The rows come from 4 hidden closed curves, with some noise, and rows from the same curve form a group. Each curve winds through 8 dimensions. The rows are also pushed far along 4 directions, which tell nothing about the answers.
Known rows, each followed by its group:
[-12  -3 -10 -20 -16   5   5 -14  -1  -6 -12  -5  19  -1  16  21  -1 -10
   6]	J355
[-30 -13 -19  17  27 -18  13   2  11   7 -12   6  13  16  -1  22 -15 -11
  -8]	J773
[  9   6  -6   7  16 -19  -3  10   4  10  26 -20 -11  -8   4  11  -1   0
  -6]	J630
[ 33   4  18 -34 -29  20   5   3 -19 -29   8 -14 -31 -15  -2  -8   0  12
  11]	J982
[  7 -14   3   5   7 -13   4   3 -26   0  38  -6 -27  15 -12 -25  16   7
  12]	J773
[ -6 -26   8 -19 -25  37   5   8  13 -12 -32  -5  -7 -11  -5  13 -13   3
 -18]	J982
[  0 -25   3   2  13   7   4  20  21  22   8   5 -19   3  -3  11 -15  -7
 -35]	J355
[-25 -17 -20  22  12 -19   6 -12   6  -7  -5  -3  11  -2 -15  14 -10  -5
   5]	J630
[-11 -42   5 -40 -41  15  27 -12  12 -14  -9   0 -56 -34 -36  12 -11  13
 -15]	J630
[  6   2  -9  22  23 -28   1  13   0  11  11   6 -15  10  -9  -9  -5   4
   4]	J773
[ -3 -33  11 -15  -3   8   7  -2  27  22  29  -5 -75  -5  -4  -3 -13 -33
 -25]	J773
[ -6   0   2  13   2 -12  -8  -6   1  27  21  11  -1   1 -10 -20  22   4
  -7]	J773
[ -8  -6  -4  19  51 -25  -6  24  13  20   4  -9 -11  12  15  29  13  11
 -14]	J982
[ 29   0   9 -29 -45  25   3  11 -30 -35  -5 -17 -14  -8 -18 -25 -10  18
  13]	J355
[ -5 -19  10  15  23   5   9  -4  12   2  32  -7 -41   0  -8 -21   9  -2
  -8]	J355
[ -8  21   6   7  28 -14  -3   3  24  13   6 -13  -9  -8  10  17   9   4
 -15]	J630
[ -3   8  14  -6 -12   0 -13   1  24   0 -15   2   0  20  10  21 -12 -18
  -9]	J630
[  9 -21   2  -7  -7  21   1   6  19  20   2  12 -26  -6   7  -4 -23 -30
 -18]	J355
[-14  -6   9 -15 -15   4   1   5  19   5 -28   3 -18 -16 -21  13  -6  12
 -24]	J630
[ -7 -11   8   6  13   5  14   0 -11  -5  18   3  -5   2 -19 -16   7  10
  -9]	J773
[ -4 -20  -1  -9 -16  -2  14 -14  -5 -12  26 -17 -43 -13 -18 -19  16  12
  13]	J982
[-11 -17 -13  11  -2 -20  14 -19  14  -4  13   1 -31 -21 -26  -4  -9   0
   3]	J773
[-19   0  -8 -11 -12   8  -7   7  23  14 -36   1  47 -11   1  41 -18   3
 -39]	J355
[ -8  15 -15  27   3   1  -5 -10 -11 -20 -17  -2  49  10   3 -14  -8  -6
  25]	J355
[-26 -29  -9   4 -30  -7   0 -25  -5  33  14  27  11 -22 -37 -24  30  16
 -12]	J773
[-48 -11 -28  10  27 -29   2  -3  21  17 -29  -6  30  -2   0  51 -19 -14
 -22]	J773
[-22 -19 -11   2 -28   3  12 -38   2  -3   6  10   9 -27 -24 -13  22  14
  10]	J982
[-13 -44 -16   8   5 -11  21  -4 -22   0  14  17 -11   4 -18 -12  27  29
  15]	J982
[ -6 -12   1  -9 -48  14   7 -21 -10 -27  -7   4   2   3 -22 -21   1   4
  21]	J630
[-11  18   1 -14  -1   7   9  -6  -1 -12 -16 -16   3 -17  -5   2   1  10
  -4]	J982
[-23 -59 -11   4   8   3  23  -2 -11   6   6  15 -25   1 -20  -8  19  20
   2]	J982
[-11 -10   2  -7  -6   3   5 -14  12 -15   3 -11 -15   4   1  14  -8 -14
   2]	J630
[  2   6   3  -4   2  -7   1  -3   4   8  20 -14 -15 -17  -2   0  13   8
  -5]	J630
[ 35  32  22 -19  -4  12  -5  28  -3 -13  -5 -14 -27  14  12  -9 -17  -3
   1]	J773
[  9 -31 -12 -11 -23  -2  14  -8  -5  -5   0  15 -19 -34 -27   3  -9  16
  -1]	J355
[-2 -8  6  2 22  4 13  5 -7  0  3 16 -4 14  6  1 13  9  3]	J630
[  1   7  -8   6  16  -9   6   7 -20 -15  -6  -1  23  20  12   6  15  24
  21]	J982
[-24  -9 -16 -27   4   2  16  -5  26   3 -38   2  10 -18  18  59 -22  -8
 -20]	J355
[  2  19   6 -18 -21  10 -15  10  -2   5 -26  -9  28 -10   5  14  12  22
 -12]	J982
[ 28  24  12   2   3   3  -3   6 -12  -4  17   2 -12   8  10 -30  18  12
  19]	J355
[ 14  -1  17 -27 -27  28   0  -4  10   6  -9  21 -13 -10   4  -1  -9 -14
 -13]	J773
[-15 -11 -21  11 -13 -21   9 -18   8  -3  -2   6   0 -20 -29   0  -9   7
   5]	J773
[ 33  33   8   7  17  -5 -11  17  26 -11  12 -29 -33   3  24   6 -35 -29
   1]	J355
[ 12  -5 -13  -4 -26   2  -9   6 -32  -4 -22  10  31 -17 -17 -11  -1  18
  10]	J355
[  5  -7 -10   4   5 -10   7  13   1 -14  -4 -12 -11 -11 -14   8 -20  11
  -3]	J355
[-14   5  -1   0 -26   5  -1 -10  16 -22 -31   0  16   1 -14   9 -21  -5
   2]	J630
[-18 -13 -17 -10 -24 -15   0 -11   3   8   0 -14   5 -21 -15  14   6  12
  -6]	J982
[-22   1 -12  14   2 -23  -3  -9   1  26  -6  18  23 -13 -20  -1  19  21
  -8]	J773
[ 33  -9  14  -1   3  -5  -6  24 -19  17  42  -3 -46  13  -2 -33  28  18
   5]	J982
[  1  18 -16   9   0 -14  -4  11 -12 -21 -27 -14  39  -6  -8  13 -15  19
   8]	J355
[-11  16   8   7  12  -9  -7   0   9  14  -4   0   0  -3  -3   0  21  16
  -8]	J630
[  9   9  18 -33 -59  33   1 -16 -24 -36  -4  -8   9  18   2 -23  10   0
  27]	J630
[-24 -20  -5  10   1  -3  -3  -9  20  21  -2   2  -2 -14 -10   5  18  11
 -15]	J982
[-16 -36 -15  17  29 -16  18   5  -9   4   9  11 -12  11  -8   3  20  22
   9]	J982
[ -1   8  -7  23  21 -14   6   3  19 -11  -9   3  -6  -8 -12   4 -27  -6
  -2]	J773
[ -7  10   0  26  29   7  -1   7 -24   2 -10  16  43  14   3 -21  20  15
  10]	J630

New rows. What belongs after each?
[-25  -1   0  30  32   1   3  -5  15  11 -13  15  13  -7  -8  -7   6   2
 -12]	J630
[  6  25  12   0 -28   3 -24   0  -6  -9 -21   4  36  32   7  -2   2  -4
  14]	J630
[  2  15   9 -24  -7   3   8   2   1 -28 -19 -14  -6   0   5  25  -6  10
   5]	J630
[-33   9 -18  33  32 -31   1 -10  -2  15 -22  20  33 -15 -21   0  22  29
   2]	J773
[-15 -14 -11  -3  -8  18  -1  -3  20  18 -30  17  16 -15   4  13 -25 -23
 -19]	J355
[  3  -3  -6  20  10  -4   1 -10  -8 -17  21 -10  -1  17   8 -18  -1 -13
  25]	J355
[  5  10 -20  39  34 -39 -19  28 -11  18   6  -3  35  18   2   6  -1  11
   1]	J355
[-32 -35 -14 -10 -30   6  26 -31 -10  -7 -21  32  19 -28 -36  -2  20  32
   7]	J630
[ 22  25  20 -17  20  17   0  21  -7  -9  -2 -15 -24  -7  12  -2 -20 -12
 -13]	J982
[ -4 -25 -19  48  47 -26  -3   5  -3  42  24  29 -18   4  -4 -30  14  -9
   8]	J355
[ -2  27   8   0  35  -1   0  23 -12 -12 -15 -14  18  30  19  11  -2   1
  -2]	J773
[ -3   9  -7  11  14 -10   3  -4   5  11  -1  10   5  -6   5  -3  12  11
   6]	J355
[ 17  16  14  -8 -15  33 -13  24 -16 -25 -33 -11  29  19  15  -4  -2  13
   8]	J982
[  7   2  11  16  16  10  -2   8  10  -3  10   1   6  11   0 -10   0   5
 -12]	J355
[ -2  12  -8   3  -7 -22  -3 -12  -2  -8   9 -12   8  -5  -8   5   2   3
   9]	J773
[  9   0 -12  -6 -13  -4   2   7 -23  -5  -3   6  29  11   3   3  -1  10
  12]	J982
[-13   4  -1   9  27  -6 -13  16   8   9 -14 -16  15  11  18  25  11   7
 -11]	J982
[ 16   0  -9  12  12 -11   0   4  -2  -8  -1   7   4 -13  -4   8 -13   7
   6]	J355
[-15  -6   0  22  56 -17  14  13   1   3  15  -1 -12  15  -4   6   3   6
 -12]	J773
[ 25  -2  18  -1  21  18   5  28 -28 -21  15 -12 -27  41  19 -25  16   9
  22]	J982
[-10  16   9 -14   8  17  -2  -3  12   2 -18  -9   3  -5  20  11   4  -6
 -10]	J355
[-12  24  -2 -37 -43  28   3 -17  34 -20 -63 -11  25 -52  -1  39 -38  -6
 -20]	J355
[ 11  -4   1 -14 -29  18   7 -10  -3 -12  -2   2 -24 -22 -13 -26  -5   2
  12]	J355
[ -8 -38  16 -21 -15  26  25  -7  -1  -4  20   6 -42 -18 -33 -18   1   6
 -23]	J773
[ 36   3  41 -33 -30  50   6   1  18 -20  16  -8 -61 -23  -4 -22 -12  -5
 -18]	J355
[ 37  36  23  10  15  12  -5  20 -17 -25  -1   3   2  13   2 -28  -9   8
  13]	J773
[ -4  23  12 -13  15  14  11   3   9 -21 -26   0  15   5  20  28  -5   5
  -1]	J630
[-22  21 -22  13  18 -37  -7  -3  -2  -2 -19 -14  49  -6   4  39   8  19
   5]	J630
[ -4  -2  -5   6   2 -22   5  -7  18  10  22  -2 -17 -12 -13   8  -3   1
 -11]	J773
[-15 -18  -9   0  14  -1  14   5  -7  -9 -14   2   7   7   2  16  10  20
   4]	J982
[-15   4 -25  33  43 -35  -8   2  53  30 -12   1   0 -26   7  44 -34 -24
 -28]	J355
[ -5   7 -14 -10  -4 -22  -7   8   6  18 -11  -8  23 -14   3  37  -1  12
 -17]	J982
[  0 -15   9 -18  -1  14   2   9 -16   5   4 -10 -21  -2  -1  -4   6  -2
 -10]	J982
[ -7 -14   2  15  19   0   9   6  11 -12  15 -19 -22   6 -11  -6  -9   0
 -10]	J355
[ 21 -24  23 -26 -10  11  11   8 -12  -3  25  11 -61  16  -3 -12  17   7
   5]	J630
[-18 -21 -22  -5 -15  -3   5  -1   6  -2 -17  -6  23  -7  -6  28 -23  -7
  -8]	J982
[ -6   6  13 -19   0  19  10   8 -19 -16 -14  -8   7   6  -4  -1   2  11
  -7]	J773
[ 10  19  -2  24  26 -12 -10   3  22   8  -1   3  -6 -20   2   3 -10  -4
  -6]	J355
[ -2 -23   2   1 -10   9  17 -15 -32  11  32  20 -26 -10 -30 -61  29  13
  13]	J982
[ -1  11   5 -36  -4  13   4  14  20 -10 -51  -6  -6 -23   6  51 -38  -8
 -29]	J773
[  5 -19  22   4  -6  31   6   0 -10   2  15  14 -35  -1 -20 -51  14   1
   1]	J630
[ 41  21  22 -18   7  11  -3  18 -14  -1  29  -8 -31   4  16 -16 -12 -18
  -2]	J982
[  3  -4  17 -21 -28  17  -3  -8  10  17  15   4 -25 -14 -11 -16   9  -4
 -21]	J773
[-10 -21 -17   7   9   1   0  16 -17  16 -25  18  25   0  -7   2  -4   7
  -6]	J355
[ -6  -3   0 -16 -35  14  14 -17 -17 -27 -26  17  23 -16 -22  -7  11  31
  17]	J630
[ -5 -45 -14  -1 -16   9   4  10 -31  20  -8  26   5  -6 -26 -23   7  13
  -2]	J355
[ -2 -18  -8  25  24 -13  -4  19   3  27  18  11   6  17  -4  -2   3   6
 -18]	J355
[ 42  12   3  12   2  -2 -17  26 -51  -7   9   4  11  18   2 -38   9  12
  31]	J355
[  9   9   8 -20  -9  10   1  -9  -5 -13 -12   4 -15   6  18   1  -1 -13
  20]	J773
[  7  18  -2 -11  -5 -11 -14  16  -3  11 -11 -10  20  -3   8  21   7  18
 -10]	J982
[ -2 -44  11 -28 -25  38  19   5 -17 -12  -4   0 -34   2 -10 -17  10  10
   1]	J982
[ -6 -23 -12 -18 -32   4   4   1 -14   4 -29  17   0 -17 -23   0 -13   5
  -1]	J773
[  1   4  -6   1   8 -23   0   4 -12  -4  13 -16  -3  -1  -3   8  11  14
   9]	J630
[ 20  29  19 -18 -42  31  -9  -9 -10 -22 -16   2  26 -20  -5 -20   7  20
   5]	J355
[ -6 -12 -10   7  29 -24   9   4   0  -1   3  -5 -14 -13  -6  22   7  20
   0]	J982
[ -9 -25   4  -7  -6   7  -4   1   6   9  12 -17 -23   3   3   3  11  -5
  -9]	J982
[ -1  30  -5  -2  14   0  -7  -1  -7 -19 -21 -15  40  17  35  22  -5 -12
  16]	J355
[-15  -3  -5  -8   1  14  12  -4 -12  -2 -10   3  20   4   3  -2  -4  -9
  -3]	J982
[-25 -32  -5 -21 -32  19  25 -25 -14  -9 -19  27  14 -23 -27  -3  19  28
   4]	J630
[-11   2   6 -16 -24  11   0 -17   2 -21 -10 -10   8   5   3  11  -2  -9
   8]	J630
[ -3  35  12  -1   9  15  -6  -2  38 -13 -32  -9  25 -23  11  31 -21  -2
 -26]	J355
[  5  13  -5  13  11 -19  -7   1  -9   7  24 -13   6  -5   1  -5  19  13
   7]	J630
[ -6  -4 -16   8  -8   0 -11  -2  12  22 -16  13  31  -6   8  11 -16 -18
  -9]	J355
[ 17  26   7   1  10   2  -4   2  13 -10  -5  -5   2 -18   8  13 -21  -9
  -7]	J982
[ 25  31  11  25   9  -5  -7   4 -19 -16  33  -5   5  40  15 -41  21   2
  38]	J630
[  0  10   1   3  12 -14  -3   6 -18  -8  11 -14   7  16   3   0   6   3
   7]	J773
[-23 -22 -18 -29 -17  -9   6  -7  27  23 -12  -8   1 -35  -5  55 -21 -12
 -40]	J982
[ 22  45  24  -1  39  18   6  16  31 -26 -11 -14 -10  -1  31  22 -26 -10
 -10]	J630
[-39 -32 -24   0 -49   0  15 -42   6   3 -16  23  32 -30 -39  -2   9  15
   1]	J630
[ 15 -34  -3  20  23  -1   8  19 -20   8  34   5 -31   6 -14 -31   0  -2
   3]	J630
[ -8 -14 -18  22  -1 -22  -1   2 -15  -1  15 -10  14   3 -23 -14  10  21
   7]	J355
